There are 5 ways to turn a row about zero (a turn may also mirror it). The second row of each pair is the first, turned, with some noise.
Known pairs, each followed by its turn:
-47, 44, -30, -42
11, 41, 11, 71	pir

-55, 38, -41, -2
-16, 49, -8, 53	pir

-14, -15, -21, -30
-12, -10, 32, 22	fama

-1, 27, -6, 29
-13, 15, -14, -30	fama

7, -26, 8, -25
-25, -21, -20, 0	genef

-15, -25, 27, -8
-5, 26, -14, 25	bom

-38, 47, 24, 47
-3, 25, 35, 67	Nopat

-40, 9, 3, -8
-28, 26, 18, 5	Nopat

-31, -1, -39, 46
45, 19, -11, -52	bom

12, -12, 35, 6
5, -18, -12, -28	genef

56, -53, 28, -30
-51, -24, -49, 40	bom

15, 17, -55, 9
-22, -56, -2, 11	Nopat

51, 0, -19, -38
-61, 0, 26, -4	genef

-19, -48, -1, -37
-26, -24, -44, 29	genef

-34, 3, 15, 23
-40, -7, 1, 14	pir

-49, 22, -53, -20
-3, 64, 11, 48	pir

18, 26, 46, -25
-41, 3, 36, 24	bom

-30, -38, 25, 19
45, 24, 28, -9	fama

-42, 31, 50, 2
2, 52, 42, 23	Nopat

-21, 24, 45, -30
6, -37, 21, 41	pir

57, -9, -42, 3
16, -62, -21, -12	Nopat

18, 7, -53, -46
-47, -49, 15, 25	fama

-16, -12, -36, 17
31, 1, -20, -22	bom

51, -4, 32, 9
31, -28, -44, -3	fama

45, 6, 21, -46
-44, -41, 22, -21	genef

New pairs, each followed by its turn:
0, 53, -28, 14
12, 19, -48, 31	pir

14, -44, -26, 6
-2, 27, 13, -46	pir

24, -28, -32, -14
-45, 23, -9, 8	genef

17, -41, 24, 12
-26, 14, -39, 9	bom

28, 45, 55, 8
16, -65, -32, 22	pir

-33, 10, -42, 3
-49, -14, 1, 12	Nopat

13, 19, -56, -26
-54, -33, 13, 4	fama

28, 38, 12, 33
34, -20, 22, 41	Nopat

25, -55, 35, 31
48, 27, -53, 5	Nopat

2, 38, -34, -47
-30, -38, 41, -30	Nopat

48, 31, -16, 42
18, -6, -67, -16	pir

28, -6, -34, -10
31, 28, -7, -22	pir

8, 47, 46, -53
47, -50, 16, 55	pir

37, 35, -30, -43
-1, -52, 38, -40	Nopat

-29, -16, 37, -39
5, -59, -25, 11	genef

-17, -53, 31, 1
-3, 37, -41, 33	bom

47, 23, -1, 14
38, -33, 13, 9	Nopat

26, 42, -45, 9
29, 32, -52, 7	pir

-30, -1, 12, -30
-2, -1, 31, 27	pir

-35, 5, -20, 36
-45, 24, -21, 10	pir

55, -13, -19, 24
-32, 44, 2, -37	genef

37, 56, 12, 40
26, 19, 55, -48	genef

9, -3, -49, 50
19, -8, -25, -66	bom

25, -17, -6, -25
-12, -30, -19, 22	bom

3, 48, 18, -55
-35, 13, -34, 52	fama

0, -28, -47, 44
-1, 61, -27, 7	genef

-25, 36, -5, -31
-27, 6, 43, -8	Nopat

39, 15, 32, -15
35, -42, -8, -2	pir

-26, 50, -29, -53
37, 31, 10, 68	pir

19, -16, 9, 20
-9, -11, -7, -29	pir

-55, -36, 32, -38
-28, 71, -7, -34	Nopat

55, -18, -50, 8
14, -70, -34, -9	Nopat

-10, 16, -38, 56
-27, -30, -13, 56	Nopat

-31, 7, 19, -40
-8, 30, 10, 49	fama

-31, 10, 2, -27
-15, 24, 16, 27	fama

-3, -54, 13, -6
-14, -5, 42, -34	pir

29, -37, 42, -36
-43, -49, -27, -30	genef

-10, 2, 12, 27
12, 21, -4, -21	fama

27, -13, 42, -3
14, -45, 4, -18	pir

48, 27, 8, 14
43, -30, 14, 12	Nopat

19, -14, -38, 46
-1, -30, 12, -59	fama

-30, -43, -37, 43
-48, 44, 2, -31	pir

44, 24, -50, 20
9, -69, -4, 15	Nopat

52, 37, 34, -29
55, -14, 49, -26	Nopat

19, 10, 24, 32
18, 5, -32, -26	fama

-10, -5, 35, -50
-10, -61, -6, 5	genef

8, -37, -11, -31
7, -22, -30, 27	bom

20, 14, 7, -51
10, -6, 31, -45	Nopat

-47, -54, 16, -52
-12, -52, -59, 43	genef

-5, 53, -30, -23
-62, 3, -15, 9	fama

-37, 58, -50, 20
53, -9, 47, -47	bom

-32, 58, 56, -48
30, -85, 44, 11	genef

-54, 19, -57, 40
46, 54, 7, 56	genef

-10, -39, 28, -31
1, -19, 53, -10	pir

-3, -56, -50, -35
16, 55, 46, -33	pir

56, -40, 32, 35
-3, -41, -13, -71	pir

-58, -43, -30, -30
72, 7, -29, 36	bom

30, 55, -48, 15
1, -45, 36, -50	bom

40, -18, 53, 17
4, -60, -5, -34	pir

25, 40, 26, -21
32, -6, 48, -13	Nopat

27, 54, 54, -43
-2, -70, 57, -29	genef

-37, -40, 47, 57
-6, 86, -31, -8	bom

-9, -38, -42, 50
-43, 43, -15, -45	pir

18, 40, -30, -45
60, 22, -6, 29	pir

-40, 30, -20, 56
-32, 0, 8, 71	Nopat

